The first 7 rows are patterns. Each new row is the sum of 2 different patterns, raised or lowered, with some noise. Before adding, each is slid sideways (what falls off one end comes back at the other) and multiplied by a number that may be negative. Names go in the order of the patterns.
Known rows, each followed by the names of its patterns:
[ 0.30 -0.65  0.88  0.05 -0.53  0.28  0.01 -0.49  2.80  0.07  0.23  0.45
  1.36  0.67  0.64 -1.15 -0.10  0.48 -1.95  0.71  0.32  0.12  0.37  0.30
 -0.62 -0.56 -0.16  0.75]  (4)
[-0.11 -0.07  0.12  2.62  1.46 -0.87  0.00  0.59 -0.01 -0.26 -0.50  0.16
 -1.80  0.59  0.51  0.38 -0.73  0.57  0.31  0.75  1.65  1.23  0.75 -0.46
 -0.35  0.67 -0.47 -0.03]  (3)
[-1.23  0.06 -0.07 -0.05 -2.05  1.67  0.58  0.22  0.04  1.82  0.29  3.08
 -3.01 -2.47 -1.90  2.83 -1.48 -1.13 -1.04 -0.36 -1.55  3.39 -0.47  0.36
  0.07  1.02 -0.91  1.38]  (5)
[ 1.65  0.55  0.12  1.20  1.10  2.98  0.18  1.05  0.08 -2.59 -0.48  2.90
  2.36 -1.13 -0.40  0.25 -0.25  1.65  2.01 -1.28 -1.07 -1.17 -0.01 -0.02
 -0.50  3.39 -1.70 -1.26]  (1)
[-0.18 -0.81 -0.07 -0.63  0.32  0.67 -1.06 -2.71  0.62 -2.09 -1.93  3.39
 -2.03  1.11 -0.55  0.79 -1.27 -0.66  0.13 -0.11 -0.28 -1.70 -3.04  1.56
  0.76  2.87 -0.33 -1.03]  (6)
[ 1.61 -0.23 -0.92  2.06 -0.95  1.27  0.24  0.42 -0.03 -0.24 -1.54  0.08
  2.72  2.36  0.03  0.58 -0.08 -1.76  0.28 -3.39 -0.39  3.11  0.39  0.42
  0.47  0.45 -0.03 -0.98]  (2)
[ 0.26  0.33  0.25 -0.06  0.94 -0.02  1.57 -0.47 -0.68  0.05 -0.26  2.22
  0.86  2.27  0.12  0.33  0.07 -0.05  1.06 -1.12  0.50 -0.22  0.29 -0.04
 -0.69 -0.01 -3.03  2.04]  (0)

New rows. What belongs after each?
[ 3.52 -2.54  0.68 -2.33  0.29  0.93  2.10 -0.82 -0.50  0.35 -0.38 -2.14
  0.65 -0.60  2.40  3.98  3.38 -5.42  3.05  0.24  1.48 -0.56  2.54 -2.62
  0.29 -0.26  0.15  0.57]  (5) (6)
[1.19 2.55 2.19 3.21 2.08 0.58 1.92 0.12 2.36 2.22 2.29 1.45 1.91 2.24
 2.97 2.71 3.67 2.02 1.40 1.48 2.58 1.54 2.52 1.85 0.98 1.11 4.35 3.17]  (3) (2)
[-0.13  0.87  2.08  3.23 -1.14  4.58  3.38 -0.92  2.65  1.96  2.10  3.65
 -0.80 -0.74 -0.78  4.07  0.06  1.40  2.57 -0.37 -0.76  2.40  1.07  2.48
  1.31  2.88  0.39  3.00]  (5) (6)
[ 1.56 -0.28  2.17  0.01 -0.83  0.40 -1.17  0.37  2.41 -0.06  0.25  0.67
 -0.61  0.56 -0.51  1.09  0.25 -0.26  0.93 -0.65  0.74  0.44  0.51 -0.11
  0.37 -0.91 -0.32  2.00]  (4) (2)
[1.19 1.86 1.16 1.66 2.04 1.40 2.45 0.89 0.18 1.22 1.26 1.27 0.44 1.01
 0.44 2.17 2.02 1.44 2.40 0.46 0.93 0.53 1.20 1.30 1.77 1.82 1.16 1.55]  (4) (0)
[ 0.97 -1.07 -1.23 -0.95 -0.83 -0.79 -1.49 -0.25 -1.53 -0.31 -0.75 -0.64
 -0.18 -2.51 -1.16 -1.79 -1.00 -0.86 -0.56 -2.10 -1.34 -0.19 -1.05 -1.26
 -1.27 -0.87  0.35 -0.61]  (4) (0)
[ 1.91  1.88  3.01  2.99 -0.03 -0.72  2.16  2.41  3.55  1.46  3.66  0.64
  0.51  2.99  1.99  2.48  3.15  1.94  2.49  2.47  1.30  0.85  2.32  0.35
  4.87  3.42  1.80  0.91]  (1) (6)
[-0.09 -0.72  0.75  0.02 -0.06  1.51  0.14  0.99  0.18  0.86 -0.18  0.03
  2.04  0.45  0.60  0.01  0.00  1.53  1.09  1.06  0.40  0.48 -0.54  0.65
  0.71  0.50  0.91  0.96]  (4) (6)
[-2.01  0.13  0.19  2.06  0.36 -0.47  0.49 -0.07  0.41  0.05  0.29 -1.35
 -1.10 -0.19  0.39 -0.93 -0.35  1.86 -0.06  0.43  1.30  0.05 -0.46 -0.36
  0.78 -0.17 -0.20 -0.68]  (3) (6)
[-0.79 -0.45 -0.62  1.53  1.87 -1.30 -1.73 -3.71 -0.55  0.07  0.85  0.67
  0.79 -0.28 -1.07 -1.38  0.18  2.07 -1.90  1.60  0.67 -3.60  0.91 -2.15
 -0.38 -3.46  1.61 -0.01]  (6) (0)
[2.85 3.54 3.48 3.75 2.88 3.09 3.67 2.04 2.80 3.50 3.14 3.42 3.30 1.88
 3.42 3.31 3.22 2.49 1.70 2.42 4.54 3.59 2.83 4.61 3.01 3.23 3.25 3.94]  (4) (3)
[-0.83  1.06  1.06  2.73  0.43  0.70  0.77 -2.25 -0.13  2.54  2.31 -0.60
 -0.08  1.72 -1.02  1.41  1.72 -0.87 -0.63 -1.29  0.18 -0.32  0.06  3.49
 -1.13 -0.77  0.51  0.17]  (1) (0)
[ 0.85  0.03  0.71 -0.52 -1.26  0.27  0.56 -1.08 -0.48 -0.75  1.38 -0.11
  2.61 -0.31 -0.03 -0.09  0.14  0.25 -0.54 -0.04 -0.43 -0.11 -0.16 -1.46
  0.50 -2.27  1.40  0.01]  (5) (0)
[-0.92 -1.06  0.43 -0.88 -0.08 -1.11 -0.31 -0.81 -1.44 -0.02 -1.85 -1.02
 -1.02 -0.81 -1.26  0.13 -0.98 -2.61  0.30 -0.03 -0.37 -0.76 -1.71 -0.43
 -0.77 -1.22 -0.81 -1.19]  (4) (0)
[-0.22  0.11 -1.22  0.50  2.35  0.14  1.32  1.15 -0.86  0.90 -0.49  1.02
 -0.11  0.52  1.31 -0.25  0.76  0.28  1.04  1.42 -0.56 -0.58 -0.91  1.45
  1.60  0.37  0.76  0.28]  (6) (2)
[-0.72 -0.21  0.02 -1.77 -1.82 -2.15  0.14  0.18 -0.93 -0.60 -1.12 -1.39
 -0.97 -2.58 -0.75  1.14 -1.21 -0.19 -0.14 -2.15 -0.28 -1.80 -0.20 -1.32
 -0.84 -0.16 -1.39 -0.46]  (6) (2)
[-0.97  0.48  0.41 -0.59  0.54 -0.38 -1.98 -1.07  1.17  0.25  0.15  0.22
 -0.74 -0.25  0.20  1.53 -0.33  0.41 -0.28  2.10 -0.14 -1.30 -0.61 -1.33
 -0.96 -0.51  0.65  0.74]  (3) (2)
[ 4.25  1.42 -3.14  0.50 -1.30  2.76  2.40  2.55  0.12  0.67  2.09  2.78
 -0.68  2.97 -2.35  1.39  0.51  1.08  0.58  3.18  0.14 -0.62 -1.06  1.12
  0.69  2.60  1.63  0.43]  (5) (2)
[-0.40  0.39  0.93 -1.62 -0.10  0.34 -3.16 -0.14 -1.60 -0.93 -1.51  1.34
  0.05 -1.48 -1.01 -0.45 -0.13  0.47 -2.10 -1.22 -3.51 -0.34 -0.02 -0.72
 -1.05 -0.74 -0.39 -0.87]  (3) (6)
[ 2.46  2.05  1.65  1.54  2.21  0.61  1.66  2.64 -0.45  2.62  0.46  3.12
  2.09  1.33  1.99  3.61  1.64 -0.95 -0.84  1.85 -0.08  2.36  3.86  1.60
  4.60  2.55 -1.06  1.92]  (3) (2)
[ 1.11  1.33  0.89  1.50 -0.57  2.17  2.58  2.76 -2.16  2.64  2.13  1.82
  1.71  2.23 -1.30  0.98  0.90  1.84  0.73  1.24  0.93  2.03  0.55  1.49
  0.96  1.88  2.21  0.88]  (4) (5)
[-1.06  0.27  2.18  2.46  1.24 -0.06 -0.28 -2.17  0.45 -1.85  0.01  2.67
  0.49  0.71  0.16  0.30  0.40  0.52  0.88  0.83  0.33  0.40  0.34  0.49
  0.62  0.13  0.65  0.22]  (6) (2)
[-0.37 -2.90 -0.08  0.52 -3.29 -0.36  0.08 -1.43 -1.04 -5.07 -1.30 -3.60
 -0.56  1.29  0.03 -2.63 -3.21  1.65 -0.57 -0.46 -0.54 -1.63 -1.31  0.69
  3.39 -1.43 -0.61 -0.79]  (1) (0)
[-0.55 -5.35 -4.80 -1.84 -3.65 -3.39 -3.70 -1.87 -0.14 -3.11 -2.10 -5.56
 -6.46 -6.05 -0.70 -1.46 -4.71 -3.62 -4.37 -2.58 -2.36 -1.30 -4.89 -4.56
 -3.75 -3.38 -0.63 -5.77]  (1) (0)
[ 0.93  2.80  1.18  1.62  1.40  1.56  1.32  2.41  2.66  0.62  1.15  2.52
  1.06  1.50  1.36  1.64  0.30  1.53  1.09  1.42  1.99  2.44  1.44  1.89
  2.20  1.19  1.81 -0.10]  (3) (2)
[-0.76 -2.12 -1.14 -1.79 -0.73 -0.10 -2.15 -2.34 -1.72 -3.33 -2.97  1.94
 -3.02 -0.39 -1.75 -1.07 -2.33 -1.46 -0.99 -1.12 -2.52 -3.24 -5.13  0.22
 -0.71  1.54 -1.32 -2.61]  (6) (0)
[-2.23 -2.93 -3.21  0.09 -1.66 -6.24 -3.75 -1.14 -1.92 -2.56 -1.92 -4.24
 -4.59 -1.38 -0.82 -0.94 -2.77 -1.76 -1.76 -5.63 -0.57 -1.23 -4.24 -0.96
 -2.37 -3.28 -3.19 -4.21]  (4) (1)
[-1.25 -1.17 -1.73 -2.73 -1.91  0.06 -1.06 -1.33 -0.81 -1.53 -2.84 -1.05
 -3.46 -1.45  1.10 -0.74 -1.13 -1.47 -1.38 -1.23 -2.49 -0.70 -1.68 -2.15
 -0.19 -0.94 -0.10 -1.89]  (3) (2)
[ 0.93  0.63  0.61  1.84  0.18 -3.03 -0.62 -2.23  0.77 -0.18  0.00  0.88
 -0.25  0.16  3.04 -4.56 -1.46 -3.03  2.10 -1.68 -1.16 -0.70  0.98 -1.58
  0.16 -2.81 -0.07 -0.63]  (5) (2)
[ 0.61  0.09  1.05 -0.15 -1.39 -1.06 -0.88  0.58 -0.13 -0.83  0.67 -0.88
 -1.96  0.14 -1.21 -1.54  3.55 -0.94  0.13 -0.21  1.28 -0.19 -0.03 -1.63
 -0.44 -0.01 -2.97 -0.81]  (4) (6)
[ 0.83 -2.02 -0.05  0.76  1.40  0.66  0.92 -0.64 -0.82  0.53  1.41  2.89
  1.86  0.66  1.43 -1.87  0.85  1.48 -2.48  0.05  2.01  0.04 -0.27 -1.49
  0.75 -0.13 -0.18  3.23]  (1) (2)
[-0.06  1.10 -0.30  1.04  2.75  1.19  3.86  3.01 -2.11  0.47  0.21  1.58
  0.09  0.84  1.18 -2.00  0.10  1.27 -0.41  2.20 -0.50  1.35  0.84  1.20
  1.34  2.33 -1.67 -2.76]  (3) (2)
[ 1.30  0.75  3.30 -4.42  2.12  1.86 -1.17 -0.11 -0.14 -0.69 -1.46 -2.02
  0.89 -0.56  0.89  1.58  0.38 -4.01 -1.78  1.22  0.83  0.24  0.04 -0.17
 -1.81  2.10  1.32  1.71]  (1) (0)
[-1.51 -1.93 -0.14 -1.43 -1.10 -1.88 -1.86 -0.88 -1.74  0.19 -2.94 -1.77
 -1.66 -0.56 -1.00 -2.55 -1.64 -2.27 -1.28 -1.42 -1.89 -1.55 -3.72 -1.87
 -2.97 -1.36 -2.23 -1.51]  (3) (0)
[ 1.37  0.72 -0.08 -1.09 -1.15  0.30  2.18  1.93  0.48  0.72  1.22 -3.22
  1.75  1.37 -0.51  0.16 -0.19  0.17 -0.45 -2.59  0.61 -0.46 -0.03  5.05
  0.87 -2.04 -1.35  2.59]  (4) (1)
[-0.95 -1.47 -1.91 -3.10 -2.37 -1.33 -0.23 -1.75 -1.51 -1.24 -0.72 -1.34
 -0.17 -2.26 -1.88 -1.45 -2.01 -1.72 -1.54 -2.00 -2.43 -2.24 -2.39 -1.60
 -1.45 -1.64 -1.15 -1.79]  (4) (3)
[ 1.78  0.23  1.61  0.30  0.54  1.05  0.82 -0.41 -0.66  0.00  1.69  0.87
  2.38  0.85  0.51  0.68  1.19  0.57  0.53  0.87  1.47  0.11 -0.77  0.76
 -0.91 -0.49  2.20  0.29]  (3) (6)
[ 1.58  1.65  2.19  0.73  2.83 -1.27  0.55  2.32  2.67  1.16  1.37  1.44
  1.29  0.52  3.56  1.17  1.03  2.45  1.46  1.57  2.21  1.10  1.41  1.26
  0.78  0.63  3.25  2.90]  (5) (2)
[-2.78  2.26 -0.65  1.68 -0.49  2.83  1.08 -0.97  0.32  0.72  1.80  3.30
 -1.09  0.23 -2.84  0.64  1.86  0.12  1.72  0.14  1.07  0.11  0.04  1.60
  3.62 -0.12  1.35  1.58]  (6) (2)
[-1.12 -1.87 -2.46 -1.01  1.94  1.20 -0.99  0.25 -0.30 -1.26 -0.41 -2.77
 -2.56  0.30  0.58 -0.10 -0.74 -0.07 -0.28 -0.59  0.53  1.01 -1.35  0.62
 -1.18  1.15 -0.55 -0.64]  (3) (2)
[ 0.63 -1.04 -0.04 -0.94  1.46  1.07  0.68 -1.23 -0.04  0.69  0.78  0.20
  0.13 -1.10  0.66  0.17  0.74  0.13  0.71 -0.69  0.42  0.48 -0.11  0.08
  0.80 -0.93  0.04  1.22]  (3) (5)
[ 1.22  0.44 -1.43 -1.11  0.18  0.46  0.61  0.58  0.68  1.65  0.10 -1.08
  0.04 -0.18  1.68  0.10  0.35  0.90  0.33  0.73  1.06 -1.41  0.51  0.04
 -0.93  0.50  0.24  0.54]  (4) (2)
[-1.60 -0.04  2.11  1.55  0.27 -1.04  0.73 -0.20  1.53  1.47 -1.60 -0.57
 -3.16  1.85  0.34  0.06  2.66 -1.11  0.12  1.27  1.92 -0.18  0.46  1.10
  1.92  2.06  1.59  1.87]  (1) (0)
[ 0.12 -5.73 -3.34 -3.60 -3.08 -4.66 -0.20 -3.06 -1.24 -2.37 -2.08 -1.69
 -1.97 -3.75 -2.42 -2.74 -2.48 -3.61 -0.54 -1.80 -2.72 -2.54 -0.33 -2.70
  0.05 -4.32 -4.60 -3.92]  (4) (5)
[-0.03 -0.04  0.39  1.39  0.39  1.18  2.68 -1.53  0.88  0.77  0.98  0.21
  1.57  1.20  1.63  0.55  1.07  1.24  0.49 -0.33  1.41  0.45  0.26  0.65
  0.56  0.70  1.07  1.64]  (1) (6)
[-1.43 -1.03 -0.70 -1.64  0.63 -3.30 -3.36 -0.92 -2.95 -4.52  3.25 -2.25
 -0.07 -1.45  1.32 -1.71  1.17 -3.97 -3.77 -3.05  0.24 -5.14 -1.01 -1.47
  1.03 -2.94  1.30 -1.68]  (5) (6)
[-0.28  0.52 -1.89 -0.59  0.25 -1.11 -1.55  1.05 -0.37 -0.31  0.09 -2.04
 -0.19  1.08 -2.26 -2.99 -1.84  0.49 -0.01 -0.72 -1.30  1.20 -1.91  1.19
 -0.74 -0.64 -0.72  0.68]  (4) (5)
[-1.76 -1.55 -3.16 -3.38  0.30 -0.46  1.73 -1.37 -1.19 -1.10 -1.31 -0.96
 -1.35 -0.40 -0.41 -0.52 -3.81 -0.51 -2.60 -2.54  2.07 -2.79  0.01 -1.92
 -0.07 -1.62 -1.54 -0.66]  (6) (0)
[-0.07 -0.13  0.80  0.02 -0.38  2.64 -1.96  0.10 -0.17 -0.23  0.89  0.13
  2.21 -1.37 -0.26  0.95 -1.73  2.90 -0.05  2.31  0.03  0.42  0.51  1.39
  1.24 -2.72 -1.18 -0.08]  (2) (0)
[-0.33 -0.60  0.85  1.78 -0.47  1.73  1.80 -2.57  2.06 -0.94  0.07 -1.23
  1.20 -0.13 -0.39 -0.17 -0.11  1.29  3.61 -0.82 -1.27 -2.69  0.39  0.79
 -0.13  0.21 -0.30 -0.63]  (3) (6)
[-0.42  1.09 -0.65  1.28  0.90  1.10  0.83  0.70  2.89  2.85 -0.72 -0.13
 -1.99  0.76  1.74  0.92  1.43  0.41  0.96  0.50 -0.36  1.51  3.00  0.23
  2.57  2.39 -3.21  2.31]  (4) (6)
[-1.03 -0.65 -0.09  1.09  0.35 -1.16 -0.40  0.21  0.16  0.03  0.88 -1.60
  0.33  1.01 -1.11 -0.38  0.02  0.05  0.49  0.21  1.78 -0.76 -0.09  0.31
 -0.04  0.09 -0.71 -0.54]  (3) (2)
[ 0.71  1.86  0.13 -0.66  0.48  2.69  1.46  0.10  0.23 -0.53 -1.27  0.19
 -1.07  0.49  1.99  1.25  1.00  0.94  0.85  0.49 -1.87  0.60  0.96  0.04
  1.41 -0.04  1.43  1.21]  (3) (2)
[-1.19  0.85 -0.72  0.36 -0.10 -0.64 -2.22  1.71 -0.22 -0.12  0.34  1.32
  0.12  3.18 -4.72 -2.53 -1.74  2.21 -2.26 -1.68 -1.35  0.40 -1.31  2.71
  1.07 -0.20 -0.25  0.66]  (4) (5)
[ 0.78  1.77  0.55  1.34  2.18 -2.90  2.03 -0.95  0.13 -1.30  1.26  1.95
  1.19  0.34  0.50  1.37  1.55 -1.28 -2.18 -2.47  2.03  1.09  0.48  1.01
  0.37  0.58 -0.88  0.17]  (6) (2)
[-1.12 -0.57  1.29 -1.49 -0.39 -0.59 -4.18 -3.73 -0.36  0.82 -2.94 -1.90
 -0.34 -1.83  1.99  0.65 -4.65 -2.88 -2.94 -1.85 -1.78 -2.04  2.27 -4.35
 -2.77  0.39 -2.31 -0.91]  (1) (2)
[-0.81 -1.03 -1.58  0.71  0.38 -0.99 -1.62 -0.96 -1.34 -0.97 -0.39 -2.17
 -1.14 -1.12 -1.26 -0.58 -1.01  1.56 -1.66 -1.62 -1.56 -1.52  0.07 -0.27
 -0.53  1.03 -0.32 -0.03]  (3) (1)
[-1.39 -0.78 -1.60 -1.19 -0.83 -0.58 -1.62 -2.71 -1.04  1.24 -2.87  0.07
  0.57 -4.11  0.10 -1.80 -3.66 -2.10 -0.73 -1.41 -2.89 -2.03 -1.81  0.77
  0.91 -3.00 -0.24 -4.10]  (4) (6)
[-0.97 -0.81 -1.48  0.00 -2.23 -0.36 -0.69 -1.40 -1.04 -1.88 -2.03 -2.22
 -2.37 -1.06 -0.29 -0.91 -2.62 -1.87 -2.68 -1.43 -1.86 -0.75 -1.45 -2.59
  0.27 -1.98 -0.59 -1.38]  (2) (0)
